The first 5 rows are patterns. Each new row is the sum of 2 different patterns, raised or lowered, with some noise. Before adding, each is slid sideways (what falls off one end comes back at the other) and multiplied by a number that may be negative. Names go in the order of the patterns.
In the rows, zero is written as 128.
Known rows, each followed by the names of its patterns:
[164 125 153  96 106 136 109 130 128 110 157 103 157 128 137 111  97  93
 159  96 127 141 161 117 110 135 116 126 119 112 133 136 152 124  98 156
 158 148 120 104 140 127 161 151 120 165 138] | X
[128 104 119 158 122 124 128 102 123 100 116  96 142  93 157  92 129 151
 122 154 114 162 128  99 126 150 116 100 158 119 135 142 160 135  94 160
 115 148 141 147 102 134  97 137 162 109 120] | L
[134 165 129 150 159  95 154 129 124 161 130 130 111 127 101 162 118 145
 159 114 143 105 152 147  94 156 130 139 130 127 125  93 164  92 148 135
 128 147 128 117  93 139 135 105 133 110 130] | H
[107  94 132 139 121  92 111 162 158 127 121 163 136 162 153 155 115 102
  99 153 108 128 111 110 112 102 111 139 106 140 149 101 150 136 152 142
 157 108 152 152 136 161 112 124 121 121  99] | P
[158  96 128 144 114 149 107  96 138 139 161 152 121 118 106  92 105 108
 132 165  95  95 122 151 111 138 126 155 159 128 146 105 145 163 111 134
 137 135 109 137 118 124 150 146 111 109 150] | U

New rows, each followed by the names of its patterns:
[143 134 171 154 130 116 180 161 140 134 168 152 169 148 115 180 161 167
 173 157 137 117 136 126 138 164 203 127 104 164 167 148 170 160 163 184
 136 174 149 158 180 137 145 156 175 132 158] | L U
[120 121 149 127 132 143 122 126 160  97 161 105 115 108 158 172 149  79
 181 130 107 106 126 162 144 134 125 116 129 129 128 121 157 173 117  98
  86 159 175 120 116 108  99 137  77  99  95] | X U
[109 113  92 132  97 112 105  91 123 106 122  91  85 133 107  95  87  98
 114 123 126  87 115  84 108  92  91  92 118 118 119 116 119 115 120 108
 115  71 122  80  89 126 101 123 130  73 125] | X H
[169 184 168 187 179 162 149 137 184 186 161 121 169 132 151 114 133 137
 155 159 141 134 169 164 141 168 175 132 165 173 129 124 190 169 140 135
 204 159 122 186 129 188 195 157 132 127 116] | L U
[ 85 113 123 121 118 124  97 127 117 112 112 124 145 102 107 137 125  87
 114 102 123 139 107  98 103  85 133 121 135 133 118 113 126  73 138 144
 133  93 118 109 111  93  86 107 103 136 113] | X U
[118 103 135 127  93 118 125 147 113 137  95 134 121 120 135  92 116 112
  94  72 101  94  97 119 110  70 105 128 120 113 106 157 127 135 127 122
  79  74  73 134 108  92  77  89 105  77  98] | P U
[110  98 105 133 113 100 131 105 134 122 106  91 101 102 101 127  93 112
 116  79 113 104 122 119 137  78 109 107 100 108  98 134  87 106 126  77
 112 107 123 121 109 131  75 122  87  98 111] | H U
[107 117 100 131 120 137 122 146 130 143 152 141 161 151 106 147 160 132
 138 140 127 134 138 134 124  94 152 133 141 118 135 139 155 117 134 174
 128 148 148 136 121 135 113 147 122 119 121] | L P
[ 90 133  87  71 101  78 107 132 116  74 110  65  75  86  79  89  97  55
 156  47 102 117  96 128  91 163  75 101  86 119  91  63 130 102 135 109
 128 127  65 146  89 119  88 119  62  84  97] | L H
[106 130 111 101  99 106 109  82 136 130 136 100 125 113 105 143 106 139
 127 108 137 107  96 112 107 113  90 108  88 126 103 119 111 106 139 101
 130 118 129 142 134 112  98 118 121 141  90] | H P
[110 127 108  76 141 110 153 165 117  98 110 109  82 110 120 146  71  88
 140 122 117 119 112 134 168 119 159  95 116 167 113 128 147 134  86 135
 116 119 161 142 126 113 164 140 117 103 161] | L U
[120  67  82  76  98  92 139  82 115 152 119 156  95 132 114 110 121 105
  76  85 141  76 109  97 120  96  89 157 121 109 135 126  99 129  95 137
 152  85 119 102  72 122 120  99  89  99  65] | L P
[101 157 160 117 116 138 113 150 103 157  78 125  93 141 169 140  87 149
 105 105 109 126 133 114 115 119 111 127  97 122  76 142 126  97 108  98
 145 132 131 121  73  98 141  80  94 107 116] | X L
[148 161 134 150 166 114 148 141 144 160 149 178 134 180 128 161 129 156
 144 138 165 125 149 136 142 171 146 129 134 160 118 135 157 125 127 143
 148 127 151 143 138 148 143 145 154 126 132] | L H
[ 91  52  96 136  90  87 107 136  93 106 104  74  84 114 116  77 114  86
  77  88 114  92 137 103  62 103 118 117  99 106  83  96 114  86 102 107
 127 128 139  83 121  62 106  85  68 105  99] | L U
[ 76 105  62 142  73 131 121  59 106  85 108  92  79 112  99 111 114  95
  67  79 119  71 120 111  75 114  72  88  80  90  93  69  81  68 113  95
 125  92  97 119  43 110  72  98 102 112  71] | L H
[154 170 101 183 138 126 138 150 127  89 187 102 159 151 159 158 114 149
  99 158 149 130 124 126 118 148 190 125 149 163  92 153 157 129 161 137
 122 119 117 105 144 138 128 182 101 151 132] | L H
[147 118 107 117 107 135 124 118 124 117 124 119 130  80 140  96 110 124
 101 132 110 131 161 117  94 132 161 106 105  93 108  99  91 139  74 113
  85 116 120 156  97 153 113 104 143 135 134] | L P
[ 88 126  97 126 144 120  92  59 127 115 106 128  85 134 120 166 108 145
 116  63 139  97 105 139  98 129  76 125  83 146  88 106 117 114 104  86
 141 148  69 124 115 112 109 101  96  77 149] | X H
[179 156 140 162 133 161 205 172 143 177 137 150 118 155 140 171 134 192
 131 170 180 151 175 151 209 148 118 150 187 161 129 190 136 157 180 175
 163 110 193 137 197 184 177 145 167 132 179] | X L
[132  89 127 125 119 145 101 103  90 113  92  96  74 103 123 100  86 100
 139 152 112 115 141 126 129 124 138  89  84  80 126 100  98 103  91  96
  77  80 106 100 109 128  87 142 111 125 125] | X P
[132 128 163 154 137 143 152 137 173 190 153 191 155 144 184 144 179 154
 166 139 177 185 187 154 186 177 159 155 161 193 141 189 162 155 177 144
 163 126 164 198 143 129 154 182 162 157 159] | X L
[126  71  86 125  75  89 103  87 121  92 139  84 137 100  95 123  88  93
 115 150  91  87 142  95 127 112 116  75  88 102  72 147  87 114  98  79
  90 110 139  98 127  75 104  86  91 116  91] | L H
[143 100 114  76 115 102  74 132  61 111 139  51  78  88 132 131 121  78
  86  69  86  88  84  96  87  66 169 102  99 115 104 109 127 115  98 114
  88  93 123 119 140  89 172 100  89  98 113] | X H
[122 165 159 157 167 142 147 134 150 154 113 174 135 170 133 149 160 126
 185 121 179 153 135 161 162 137 114 171 149 139 160 154 154 137 188 144
 174 175 140 152 153 132 173 168 142 135 149] | L H
[167 129 179 160 164 193 160 181 163 163 173 125 201 125 174 161 174 190
 183 139 162 169 159 130 172 163 161 174 186 169 184 179 140 165 166 179
 167 146 153 158 177 141 183 138 159 186 133] | X H
[ 85 107 123 149 177 176  93 151 115  93  80 126 147 143 119 109 133 155
 112 125 104 146 176 101 109  94 146 171 104 132 100 108 124  97 111  90
 143 114 148 136 132 164 105 127 154  90 166] | X U
[132 143 180 114 158 172 104 155 145 158 131 169 144 140 145 111 155 126
 189 127 155 174 105 162 147 149 167 159 164 123 186 134 161 155 152 161
 180 173 164 126 194 145 153 152 129 127 129] | L H
[152 214 164 171 161 126 160 215 139 192 161 139 158 176 150 176 188 153
 149 145 181 210 133 184 187 173 168 170 105 199 168 172 189 130 162 111
 125 162 143 145 205 152 104 161 177 133 144] | L U
[ 68 108  99 122 109 105 144 103 112  88  99 100 110 133  78  86 146 140
  97 142 117 104 163 103 100 107  90 120 106 132 123 160 121 121 102 130
 155 100 110 141  75 136  88  92 113  94 132] | H U
[154 132 175 132 159 161 146 148 143 159 139 150 140 161 146 123 165 144
 161 158 177 140 137 160 131 166 151 170 128 146 150 143 166 136 146 151
 139 160 150 162 141 148 139 140 137 148 149] | L H
